The rows of a group lie close to one hidden flat surface of 9 dimensions, which may be shifted away from zero. Surfaces can cross.
In the rows, zero is written as 128.
Known rows, each followed by its group:
[104  99 116 103  67 142  97  98 124 163 112  86  79]
(6)
[ 67 142  89 159 166  96 119 109 153 115 123 140 156]
(2)
[ 89 107 134  58 113 118 133 128  79 134 107 130 156]
(4)
[167 123 103 105 128 117 143 121 180 166 114  95 125]
(1)
[155 120  69 140 192 114  83  70 159 125 118 142 121]
(5)
[135 175 107 144 105  68  75 129 120  83 152 144  84]
(1)
[ 83 158 168 143 124 181 207 161 130 124 106 117 164]
(2)
[ 95 135 112  81 146 154 143 121 114 164  86 129 144]
(3)
[ 60 123 184 116  99  97 115  93  53  65 121 100 179]
(6)
[113 197 127 144 140 134 139 156 106 156  59 150 151]
(6)
[150  75  67  91 171 150 119 118 177 116  96 151 130]
(5)
[133 117 171 173 148 143 132  71  64 118 160 135 136]
(2)
[169  76 158 139 115 154 180 165 173 100 152 115 147]
(1)
[158 201  96 141 110 166 143 111 125 124 124  70 129]
(6)
[111 162 149 134 166 157 127 124 148 169 132 118  97]
(1)
[149 123 125 124 154 145 142 153 184 152 145 146  86]
(0)
[127 200  64 155 132 156 112  72 124 174  92 101  94]
(7)
[130  78 152 136 155  53  57 119 155 123 156 139 124]
(7)
[150 122 157 122 127 163 165 179  93  65 127 194 130]
(7)
[145 154 110 155 123 154 152 136 126 110 128 127 138]
(4)
[149 158 143 105 140 126 132 131 136 147 128  97 140]
(7)
[144 127 150 124 114  60 100 124 121 133 106 119 148]
(1)
[125 181 155 132 129 105 126  71 133  99  38  94 136]
(7)
[101  79 131 115 114 114 151  88 157 164 121  91 143]
(3)
[160 184 133 144 118 147 136 164 131  78 140 119 118]
(0)
[110 125 118 113 132 151 167 127 128 146  81 127 160]
(6)
[ 95 156 124 115  83 133 129 126  71 159  51 131 137]
(6)
[ 76  96 166 112 134 104 110 189 115 117 143 178 137]
(3)
[176 147 185 158 166 187 209 145 172 107 144 150 102]
(0)
[168 148 161 129 167 161 140 145 124 176 169 153  85]
(2)
[138 180 151 174 121 103  92 120  99  64 156 116 130]
(1)
[ 96 150 172 146 126 103 144 126 136 122  68 148 122]
(5)
[131 118  89 149 134 205 140 179 192 171 164  67 143]
(5)
[128 150 139 153 146 104 131 108  88 143 159 165 126]
(4)
[ 85 123 129  76 103  49 129 100  74 154 134 165 120]
(1)
[144 125 151 142 143  99 140  95 129 114 137 134 131]
(7)
[109 169 135 151 112 136 140  86 135 124 124  60 137]
(6)
[108 122 146 117  81 109 156 148 124  98  86 156 116]
(5)
[132 144 137 113 130 133 158 148 132 152 169 118 131]
(4)
[156 103 143 122 161 115 127 116 118 128 153 133 151]
(1)
[105 169 139 140 134 108 146 115 112 142 143 127 132]
(2)
[111 127  93  65 115 129 137  74  71 137  88 103 161]
(4)
[158  92 158  74 143  88 102 145 149  85 128  87 178]
(7)
[ 85 119 139 130 122  99 144 119 175 193 114 125  99]
(2)
[172 159 154 154 133 144 165 120 176 158 125 101 106]
(0)
[128 147 120 151 130 134 104 175 151 100 140 118 133]
(4)
[146 133 156 159 120  35 143  85 124 170 182 129 131]
(1)
[145 168 135 134 168 109 143  90 110 171 173 146 106]
(0)
[156  60 107  98 154 107 113  84 125 122 170 117 152]
(3)
[147 183 115 135 168 145 100 102 124  88 108 137 113]
(0)
[150 155 133  84 140 148 104 128  58  80  92 127 165]
(3)
[104 127 176 122 134 127 127 100 129  83 191  68 132]
(6)
[ 63  95 167 128 159 146 119 107 120 178  76 150 124]
(2)
[ 97  75 134 161 132 133 183 135 183  94  68 136 189]
(6)
[112  99 137 138 152 103 119  99 154 164 116 156 101]
(7)
[145 133 117 161 100 125 109 105 114  74 157 102 126]
(6)
[160  90 185 166 119 100 141 108 133 114 177 128 125]
(3)
[135 142  69  77 107 137 174  91 147 174  93 118 102]
(5)
[118  87 127 129 106 100 151 104 167  88  62 157 113]
(5)
[ 99 185 136 129 156 112 122 128  67 156 135 147 152]
(4)
[101 138  90  89 139 159  83 156 121 176  85 139 109]
(7)
[153 162  55 150 114 146  82 119 140  79 119  86 131]
(5)
[126 122 164 130 166 123 124 123 144 175 132 128 123]
(1)
[127 115 105 182 146 149 159 130 156 135 137 147 141]
(4)
[153 148 159 140 133 126 137  97  92 118 129 122 136]
(3)
[143 123 115  88 166 135 134 136  97 156 141 172 128]
(4)
[153 148 162 136 121 120 133 102  94 114 122 100 144]
(3)
[123 150 100 129 112 157 155  92  82 130 119 127 138]
(7)
[141 138 150  98 156 109 147 141 133 184 157 149 113]
(1)
[ 80 132 112 119 123 130 108 129 110 131  57 128 154]
(4)
[ 95 111 128 120 145 124 155 126 119 127 135 147 153]
(2)
[117 128 166 109 126 113 149 143  97 163 129 180 103]
(4)
[166 172 193 106 132 112 118 174  93 107 179 102 145]
(3)
[104 158  90 154 126 117 133 103 134  76 124 101 163]
(2)
[ 97 170 122 196  55 119 168 158 212 136 173  87  70]
(0)
[ 67 134 139 140 150  84 161 164 154 134 155 167 144]
(2)
[134 125  48  91 109 152 140 110 149 166 127 104 109]
(5)
[170 164 141 130 137 140 138 145 138 125 129  95 147]
(1)
[168 137 147  97 153 120 129  73 114 182 134  83 134]
(3)
[113  78 133 116  99  70 124  94 110 154 131 131 141]
(0)
[123 124  92  91 148 176 164  94 101 135  80 137 152]
(3)
[ 91 160 138 164  78  97  97 161 139 131 125 134  85]
(5)
[ 94 112 149 129 129  85  82 101 112 116  81 147 126]
(0)
[ 90  62 131 173 126 152 153 103 169 127 123  82 189]
(5)
[ 98 149 141 158 168 107 107 119 138 120 158 182  78]
(0)
[169  27 130 126 129 176 187 145 193 112 140 152 122]
(3)
[142 150 147 163 156 156 137 113 127 144 149 128 112]
(2)
[205 105 133 137 131 104 114 103 158 152 116 102 135]
(0)
[129 152  95 135 165 105  82 140 150 203 176 162  69]
(5)
[ 50  59 140 139 176 102 117  95 138 154 118 179 141]
(2)
[105  59 105 130 112 125 137  68 151 120 115 100 143]
(6)
[164 209 150  95 174 116  68 191 109 147 158 112 129]
(7)
[152 111 110 133 125 156 139 138  86  74 146 171 134]
(7)
[134 146 148 159 120 112 127 137  76 101 156 158 140]
(6)
[137 169 121 128 142 173 126 220 173 125 123 122 123]
(4)
[100 114  98  91 117 100  89 126 139 154  96 126 114]
(0)

New rows. What belongs after each?
[ 96 136 113 147 158 138 122 137  90 124 106 166 175]
(4)
[111 135 114 122 116 126  95  74 127 152 142  78 101]
(6)
[122  81 125 116  99 150 112 155 148 114 110 133 107]
(6)
[164 177 182 200 110 156 133 137 164 156 146 102  64]
(2)
[129  69 154 100 107 113 176 111  75 127 136 187 129]
(4)
[139  85 118 112 142 119 133 129 153 137 144 154 116]
(0)
[143 141 131  95 130 117 161 119 124 159 136 114 134]
(1)
[155 129 154 155 124 140 118 101 100  87  79 141 129]
(3)
[136 143 109  91 136 153 135 167 160 140  89 148 102]
(5)
[202 167 108 128 135 174  94 117 112 103 131 101 103]
(2)
[107 185  97 195 135 141 114 136 203 158 116  72 123]
(4)
[149 188 115  86 154 138 145 134 102 151 165 138 109]
(1)
[162 120 122 117 132 162 162 126  95  50 103 166 145]
(7)
[114 115 113 144 119  74  76  87 109  80 144 142 118]
(1)
[107 121 165  87 193 143 111 159 165 165 165 127  96]
(6)
[133 147 128 134 112  93 119  82  92 135 140 133 112]
(4)
[132  89 191  97  57  94 146 185 145  91 175 117  98]
(4)
[125 107 145 128  66 127 137 167 166 103  85 102 129]
(0)
[122 151  85  97 158 115 132 100  77 102 150 138 174]
(2)
[113  98 136 105 112  89  93 130 104  88  97 139 148]
(1)
[102 110 150 108 122 161 200  94  84 110 169 124 148]
(1)
[118  55 116  90 107 132 174  91 121 147 142 101 171]
(7)
[118 131 142 131 166 130 129 127 154 146 150 129 120]
(6)
[124 123 135 177 161 118 180 135 159 180 123 180 138]
(6)
[140  85 190  91  88 174 162 181  83  86 115 146 138]
(2)
[116 145 119 133  98 132 106 136  89 101 121 112 142]
(7)
[145 181 111 148 117 149 146 105 117 148  91 128 111]
(4)
[112 131 127 214 206 162 166 177 150 176 161 209 156]
(4)
[164 114 136 175 138 147 123 134 202 111 139  97 110]
(1)
[160 220 193 114 158 174 139 185 115 168  88 140  95]
(3)
[149 146 102 109 135 147  88 191 162  90 138 111 123]
(4)
[107  93 192 189  51  77 165 154 155  73 169 139 108]
(1)
[ 93 148  92 133 147 161 154  97 100 127  84 158 137]
(3)
[ 95 111 170 167  71  28 112 103 113  99 135 136 129]
(1)
[136 149 177 137 160 195 110 175 121 137 106 151  98]
(2)
[127 124 103 162 117 132  93  99 173  88 112  93 107]
(1)
[120 166 155  65 122 120 136 161 128 188 141 114  97]
(4)
[135 212 125 121 138 154 160 133  97 177 111 125 125]
(4)
[100 114 118  85 108 126 114 146 119  94 104 147 114]
(1)
[185 176 112  86 205  95  99 118  64 148 197 166 135]
(1)
[ 87 127 137 148  91 115 117 161 131  66 128 112 152]
(3)
[132 122 127 149 111 150 136 132 150  89  82 143 110]
(7)
[101 111 164 190 158 133 138 128 136 112 159 160 135]
(2)
[141 106 126  78 142 112 118 103 142 120  91  91 161]
(7)
[122 128 158 107 105 126 155 154 111 134 128 144 118]
(4)
[136 143 158 200 104 125 142 121 144  71 103 151 101]
(7)
[150  94 144 208  48 131 134  92 162  51 128  73 117]
(2)
[162 160  85 128 131 131 151 102 153 131 132 126 105]
(5)
[ 86 163 174 128  97 107  75 118  90 140  59 117 105]
(2)
[149  93 112  96 121 141 100 119  86  78 174 127 128]
(6)
[ 97 148  68  59 158 131  58 173 132 127 125 108 148]
(3)
[122 148 136 153 150 134 109 161 139 161  88 195  83]
(4)
[ 57 112  77 108 136 125 125 159 108  92 161 161 163]
(3)
[154  73 211 110 125 127  98 203 178 116 101 139 100]
(3)
[134 142 178 195 101 108 138 133 164 139 160 120  83]
(2)
[100 146 136 152 121  99 109 105 138 130 114 125 106]
(0)
[107 107 126 112 136 103 103 137 119 129 133 143 132]
(4)
[ 74 117 118 142  96 125 189 138 135 118 182 105 161]
(3)
[ 88 180 145 151 132 139 143 159 111 150 109 131 155]
(4)
[102  69 115  94 144  63  81  75  89 138 154 154 135]
(4)
[139 135 157 127 154  54  48 122 176 117 113  82 133]
(7)
[ 77 176 143 117 146 122 112 130  81 130  94 139 149]
(2)
[141 127 108 105 173 143 108 119 115 115 159 145 116]
(1)
[134 126 124 137  96  69 140 116 132 120 177 146  98]
(1)
[125 124 153 166 102 103 130 120 160 113 161  83 132]
(3)
[121 101 120 112 114 154 187 127 130 149 125 125 147]
(4)
[164 124 158 145 178 138 123 170 125 120 167 199 101]
(3)
[115 104 142 128 149 112 101 130 121 118 152 154 120]
(6)
[ 63 179 148 103 127 132 158 141  51 134 114 150 164]
(3)
[103 165 111 132 102 113 128 112 177 169  84  84  98]
(2)
[ 80 111 127  89 105 111 146 117 120 136 123 145 102]
(1)
[ 88  93 109 110  62 106 156 157 167  91 167 176  48]
(1)
[132  55 164  77 138 108 108 164 135 138  65 137 179]
(1)
[144 135 132 125 129 166 157 115 123 100 131  89 157]
(1)
[116  85  91 145  94 128 153  79 143 147  90 112 139]
(6)
[125 185 168 111 137 136 179 174 100 165 179 128 138]
(4)
[137 131 101 134 150 159 164 164 177 139 181 132 117]
(3)
[124 135 109 104 123 109 129 122  82 116 144 155 134]
(5)
[106 107 174  80 157 125 122 145  80 135 106 152 163]
(1)
[144 125  88 157 121 131 175  60 142 150 160  88 140]
(4)
[109 115 170 139  91 120 168 145 113 125 124 149 127]
(4)
[100 119  96 185 161 103  98  88 171 175 129 139 115]
(4)
[ 72 129 135  79 143 152 120 124  70  98 124 159 120]
(1)
[131 118 138 121 108 108  99 143 117  97 128 142 118]
(2)
[145 105 129 116 183 136 144  93 120 176 144 172 115]
(3)
[109  80 160 116 103 103 120 148  94  79 118 146 162]
(7)
[117 108 107 130 128  88 122  70 108 132 166 113 146]
(4)
[140 147 138 121 139 103  90 136 116 119 118 142 120]
(0)
[117 122 150 100 143  98 118 170  89 107 155 182 136]
(2)
[123 114 159 202  74 118 215 107 156 192 163 124 107]
(6)
[106 123 143 126 123 138 163 104 108 114 161 128 123]
(1)
[110  55 149  68 188  86 117  89 120 163 104 186 134]
(7)
[136 153 145 135 147 129 133 117  93 125 137 141 134]
(3)
[ 92 163 195 153 110 112 138 149 107 144 149 128 115]
(6)
[170 137 103 124 173 177 191 133 156 109 151 119 171]
(6)
[112 104 122 191  88 112 143  64 170 131 133  81 118]
(6)
[144 172 111 144 143 139  83 170 140  81 104 139 117]
(5)
[ 80 121 159 117  97  96 123 122  48 181 102 175 124]
(6)
[ 97 113 144 122 142 122 127 167 117 140 128 164 140]
(4)
[129 124 151 142 134 125 147  97 130 130 199 102 123]
(6)
[120 122 136 127  99  83 153 108 133 143 151 127 114]
(1)
[ 71 103 167 114  85 120 191 101 118 199  70 140 119]
(4)
[115 102 166 107  70 126 175 144 137 138 108 113 120]
(2)
[ 73 135 175 166 103  98 106 138 130  97 133 150  89]
(1)
[105 104 158 117 115 110  55 132 109 115 165 132  82]
(6)
[156 144 136 143 140 138 139 176 166 101 128 158 104]
(5)
[ 66 169 149 144 106 151 132 123 122 102 134 128  79]
(1)
[118  76 108 119 118 105 104 117 177 140 120 121 103]
(4)
[160 113 155 166  94  64 107  93 105 105 144 115 148]
(0)
[ 92 118 136 140  79  87 133  80 108 100 118 106 135]
(1)
[131 134 131 121  88 144 102 166 116 140 114 138  87]
(6)
[160 131  78 152 113 120 115  64 128 100 128 105 121]
(4)
[115 163 138 101 141 133 150 113 106 104  46 130 159]
(5)
[145 112 110 124 145 130  94 150 145 118 133 145 117]
(7)
[ 97 126 146 122 106 115 112 141  87 129 133 128 146]
(7)
[106 171 115  69 116  87 130 119  93 165 119 138 108]
(1)
[178 177 147 158 142 154 157 145 138 126 169 117 115]
(3)
[140 161 114  76 131 129  87 143  93 107 108  84 167]
(7)
[106 212 101 140  99  61 115 100 149 158 125  84 108]
(2)
[132  97  84 108 114 170 166 143 163  97 135 100 150]
(3)
